There are 9 hidden switches. A switch that is on adds its own fixed numbers to the row, and there is some noise. The rows also spread widely along 10 directions, which tell nothing about the answers.
In the rows, 128 means zero.
Some rows, each with its switches (1 for on, 0 for off) after it:
[129 135 149 130  69 144 122 100 141 163 160 217 127 112 116 169 177 153
  61 178 163 144 136 114  79 157 100 124 113 160 118 121 181 117 129] -> 1 0 0 1 0 0 0 0 0
[170 102 132 158 135 129 139 145 127  90  71 100 144 165 151 165 172 139
 123 166 173 114 141 159 104 103 129 125 222  60 135 111 153 154 133] -> 0 0 1 0 0 1 1 1 0
[132 142 141 122  91 108 150 144 109 181 113 109 137 133 112 133 171 137
 135 118 147 153 129 126  85 138 125 129  87 139  99 110 151  98 133] -> 0 0 1 0 1 1 1 1 0
[175 175 111 133 117  86 137 155 134 158 131 116  54  56 113  54 169  95
 165 148 132  94 126  95  98  88 144 162 158 110 129 149 185  70 134] -> 1 1 1 1 1 1 1 1 0
[122  85 172 129  77  84 138 155  94 148  94 126  78 129 152 179 163 136
 132 124  92  99 155 139 135 101 166 134 101 126 144 121 195  65  49] -> 1 1 0 1 0 0 0 0 0
[147 109 166  90  65  86 156 173 103 152  76 119 111 152 131 136 165 135
 138 112 146 108 160 149 118  93 151 118  92 113 132 121 181 112 116] -> 1 0 1 1 0 0 1 0 0
[152 121 131 127 137 104 112 141 109  87 114 136 146 135 126 138 139 125
 127 135 186 130 113 140 116 117 147 140 160 105 146 104 133 122 141] -> 0 0 1 0 1 0 1 0 0
[121 130 166  80  93  72 136 124 115 180 123 112  88 117 153 110 129 124
 137 105 174 104  94 143 153 142 145 113 106 145 128 135 133 120 180] -> 0 0 0 1 1 0 0 1 1
[151 127 156 127 138  99 132 118 151 144 127 113 111 126 143 135 100 118
 148 133 156 104  95 120 103  95 148 133 178 106 118 140 164 110 140] -> 0 1 0 0 0 0 0 1 0
[149 150 125 141 117 133 106 163 118  57 138 162 146 109  96 175 172 168
 100 144 156 161 184 152  76 107 121 196 167 100 143 119 155 102  98] -> 1 1 0 0 0 1 0 0 0
[109 152 137 176 145 142 163 129 151 155  89  70 139 136 168 161 159 176
  97 132 153  92 172 156 116 108 147 134 224  74  98 115 130 150 151] -> 0 0 0 0 0 1 0 0 0
[130 120 149 147 117 106 132 104 155 136 131 130 108 113 118 170 110 169
 103 170 148 137 134 127  70 107 125 160 161 117 110 105 170 108 107] -> 0 1 0 1 1 0 1 1 1
[142  79 151 131 105 100 132 118 106  86 120 144 190 192 138 217 148 155
  85 140 194 178 105 156  85 133 138 138 113 120 131 102 157 112 106] -> 1 1 1 1 0 0 1 0 0
[151 118 111 111 123  88 165 180  94 134 109 104 186 151 145 131 184 101
 149 110 140 139 102 108 110 149 139 117  97 143 101 180 149 111 118] -> 0 1 0 0 0 0 0 1 1
[148 129 119 168 103 146 134 156 118 114 101 139 134 116 104 168 193 166
 105 176 121 150 186 131  66 113 109 160 164 105 118  99 170 115  77] -> 0 0 0 0 1 1 1 1 0
[127  71 124 170 112  91 134 111 105 104 144  81 182 178 161 173 182 166
  83 148 176 157 146 148  82 148 140 136 138 135 127  88 153 107  99] -> 1 1 0 1 1 0 0 0 0
[106 173 141 108 126 114 170 154 117 174  96 123 163 130 143 154 131 132
 127  86 156 120 108 121 137 123 172 124 116 130  92 143 125 129 146] -> 0 0 0 0 1 0 0 0 0
[134 169 131 109 118 142 172 139 136 171 116 161 199 141 137 152 153 107
 102 120 185 140  83 103 102 144 133 102 119 146  81 171 138 153 168] -> 0 1 0 0 0 0 0 0 0
[ 94 185 142 142 144 109 127  94 157 146 157 118 134 107 128 160 112 181
  98 107 199 147 121 149 108 136 157 174 161 112 105  98 110 109 184] -> 1 0 1 0 1 1 0 0 1
[157 157 117  83 101 111 156 166  94 158 122 150 179 133 121 104 196  87
 129 119 202 171  66  99 120 184 113 111  78 159 110 170 123 136 185] -> 0 0 0 0 1 1 1 1 1
[194  70 107 154 106 107 122 143 115  77 119 101 147 156 124 123 204 136
 113 199 153 132 174 137  41 114  89 128 172 107 136 109 187 124 104] -> 0 1 1 1 0 0 1 1 0
[115 139 142 128 158  79 138 120 103 131 111 172 127 127 170 187 137 110
 123  94 156 122  19 124 182 144 193 135 126 114 120 148 121  77 119] -> 1 0 1 1 0 0 1 1 0
[121 160 164 143 118 134  96  87 143 153 161 170  80  78 125 148 121 125
 103 154 175 122  89 122 122 139 130 144 170 134 141 109 146 103 160] -> 0 1 0 0 1 1 0 0 0
[144 111 105 163 106 130 134 147  84 106 109 161 166 133 127 191 207 116
  99 177 132 157 116 103  95 153 138 122 111 143 121 126 174  95  80] -> 0 0 1 1 1 1 0 0 0
[164  85 129 153 126  74 137 139 123 146 131  55 134 148 123  99 135 130
 160 151 135 124 150 104  60  95 137 135 133 123 131 103 189  76 102] -> 0 0 0 0 1 0 1 0 0

New rows, each followed by its switches (1 for on, 0 for off):
[138 113 132 124 116 124 139 140 114 116 104 151 183 159 133 169 173 137
  96 148 178 146 121 134 103 152 126 113 133 121 115 122 139 148 138] -> 0 0 1 0 0 0 1 0 1
[121 135 184 131 102 111 128 118 147 163 108 104  62 119 156 153 132 167
 124 118 158  90 157 175 135  98 146 147 192  81 136 103 152 117 149] -> 1 0 0 0 0 1 0 1 0
[132 130 154 152 101 110 121 133 112 140 111 164  53  77 136 161 163 123
 111 157 128 108 121 120 142 108 158 157 151 110 157 117 181  73  80] -> 1 1 0 1 1 1 1 0 0
[148  92 106 167 135 137 144 147 109  70  98 146 210 171 152 212 186 151
  79 178 150 144 143 131  89 132 135 125 168 109 115 134 161 139  84] -> 0 0 0 1 0 0 0 0 0
[127 149 127 139 122 117 193 141 148 183 111  93 196 160 157 149 160 139
 113 107 164 128 129 114  87 120 154 120 134 122  74 154 157 130 138] -> 1 1 0 0 0 0 0 0 0
[187 133 126 106  80 121 138 181 101 133  92 171 104  97 104 108 186  82
 136 180 148 117 122  94 111 112 120 121 125 126 148 157 193 116 119] -> 0 0 0 1 1 1 1 0 0
[170 125 139 133  86 141 103 117 120 114 128 218  90  95 132 138 200  99
  79 204 203 122  95 113 136 153 114 122 177 118 176 122 168 133 150] -> 1 0 0 1 1 1 1 0 0
[117  77 123 166  82  92 163 129  94 162 107  82 156 167 167 181 215 150
 105 135 119 144 145 134  88 154 151 111  89 150  94  94 179  88  63] -> 1 1 1 1 1 0 0 1 0
[129 194 144 115 148 126 150 122 162 158 147 168 163 110 103 151  87 137
 114 112 175 149  84 101  80 108 140 158 135 124  81 152 142 113 159] -> 0 1 0 0 0 0 1 0 0
[133 172 168 131 102 146 131 102 169 185 125 192  78  86 126 156 125 122
 114 153 157 103 103 113 111 110 142 127 163 109 119 128 180 113 154] -> 1 0 1 0 0 1 0 0 0
[136 128 153 104  88  87 129 152 120 156 129  73 111 126 110  94 131 156
 151 114 146 118 189 144  78  94 129 144 115 131 131 100 161 103 141] -> 0 0 0 0 1 0 0 0 0
[187 122 133 108 102  75 143 161 133 141 127  82  93 112 129  64 163 102
 152 157 172 105 139 111  93  99 121 141 155 106 151 158 187  98 158] -> 1 1 0 1 0 1 1 0 1
[142 157 129 121  96 112 133 128 131 193 134 160  85  84 138  86 187  92
 138 133 146  97 100  97 126 148 146 106 125 146 119 133 167 103 147] -> 1 0 1 0 1 0 0 1 0
[140 123 115 193 127  93 176 126 150 185 116  29 138 145 140 121 163 166
 143 139 124 131 168 112  43 100 144 149 154 100  82  93 185  74  99] -> 1 0 1 0 1 1 1 1 0
[169 117 146 113  71 145  98 132 104 127 129 210 113 112 112 136 191  87
 105 190 185 139  98 110 118 164 101 103 126 150 168 126 175 129 148] -> 0 0 0 0 1 1 0 0 0
[147 184 116 103 133 117 132 157 112  87 114 212 147  90 119 165 137 101
 117 124 177 133  72 112 139 111 181 158 139 120 124 166 141 119 125] -> 1 1 1 1 1 0 0 0 0
[129 123 125 178 157  96 117 106 126 122 128 126  83 100 171 131 178 122
 106 149 145  78 104 127 146 124 165 138 206  91 143 114 146  89 115] -> 1 1 1 1 0 0 1 0 0
[141 144 111 120 136  97 143 136 101 158 151 138 192 134 114 127 173  95
 128 120 172 179  55  83  91 179 125 121  59 164 100 157 140  78 157] -> 0 0 1 0 0 1 1 0 1
[129 164 113 134 179  98 133 146 112  77 127 131 171 121 140 156 139 144
 102 111 178 134  99 135 129 120 158 169 175  99 116 146 102 115 141] -> 0 1 0 1 0 0 1 0 0
[132  93 117 172 165  90 129 122 103  78 141  86 206 168 138 194 144 150
 107 138 178 190  94 126  89 145 147 167 144 116 123 111 128  86 101] -> 0 1 0 0 1 1 1 0 1
[118 174 134 129 117 126 158 146 126 180 105 156 120 102 162 122 196 112
 103 106 157  93 110 115 159 143 156 117 152 117 111 151 133 128 142] -> 1 1 0 0 0 0 1 0 0
[115  99 157 127  76  76 164 142  99 174  92  53 115 163 165 139 202 172
 115  93 138 113 180 178 112 128 141 123 105 120 106  89 150 106 114] -> 1 1 1 1 0 0 1 1 0
[148 101 100 183 118 130 133 103 132  98 136 154 178 147 138 192 188 156
  77 191 162 159 128 120  60 148 130 134 163 129 108 102 175 119  94] -> 1 0 1 1 1 0 0 1 0
[146 131 109 132 146  68 132 111 116 148 163 136 141 119 152 114 161  91
 138 121 160 128  45  91 117 160 156 121 109 152 113 157 151  64 144] -> 1 0 1 1 0 0 0 1 0
[170 133  94 132 118 127 154 170 117 100 124 140 198 133 105 150 183 128
 108 179 158 163 139  96  57 138 108 140 124 134 106 176 172 119 125] -> 0 0 0 1 0 1 0 0 1
[163 118 110 121 124 123 138 147 110  58  98 129 205 168 134 174 159 132
  95 154 211 151 117 150  96 124 139 129 169 110 122 127 135 168 150] -> 0 1 1 1 1 0 0 0 0
[169 106 136  94 107  88 120 166  99  75 110 129 160 157 123 138 140 112
 150 119 193 141 115 144 113 107 160 139 126 113 158 121 157 114 132] -> 1 0 1 0 1 0 0 0 0
[126 125 136 119 102  80 191 126 121 235 105 105 109 128 197  96 203  83
 119 117 155  86  61  95 161 169 153  76 112 145  98 174 153 117 154] -> 1 1 0 1 0 0 1 1 1
[143 100 161 152 112 110 192 130 160 194  81  18 157 187 164 150 120 144
 142 135 154 106 151 133  66  81 142 108 170  94  90 126 188 132 139] -> 0 1 0 0 0 1 0 0 0
[115 137 165 113  94 122 112 130 119 156 103 167  61  88 150 138 167 128
 112 139 145  81 125 146 169 145 139 114 160 123 146 118 138 141 142] -> 0 0 0 0 1 0 0 1 1
[167 134 140  92 103  85 114 168 114 115 130 128  97 108 124  84 168 119
 156 114 156 106 147 142 121 111 134 150 141 114 155 141 153 103 145] -> 1 0 0 0 0 0 0 1 0
[133  79 129 161 113 103 111 114  97  97 147 128 154 154 139 174 200 168
  77 158 156 164 141 149  83 166  99 140 134 139 127  92 141 101  97] -> 0 1 0 1 0 0 1 1 0
[159 148 119 131 106 136 191 149 168 130  94 152 188 138 124 191 134 153
 100 171 160 150 137 105  51  90 142 148 154 113  74 166 191 153 105] -> 1 1 0 1 1 0 0 1 1
[172 126 108 139 160 102 142 153 133  68 119  99 191 160 155 144 150 132
 128 126 193 133 118 140  99 107 147 156 206  84 123 153 137 138 140] -> 1 1 0 0 0 0 0 1 0
[126  70 170 165 101 109 138  96 140 173 107 109 110 156 155 193 119 147
 127 164 120 117 118 123  89 114 149 109 145 123 116  91 197  98  76] -> 0 0 0 0 1 0 0 1 0
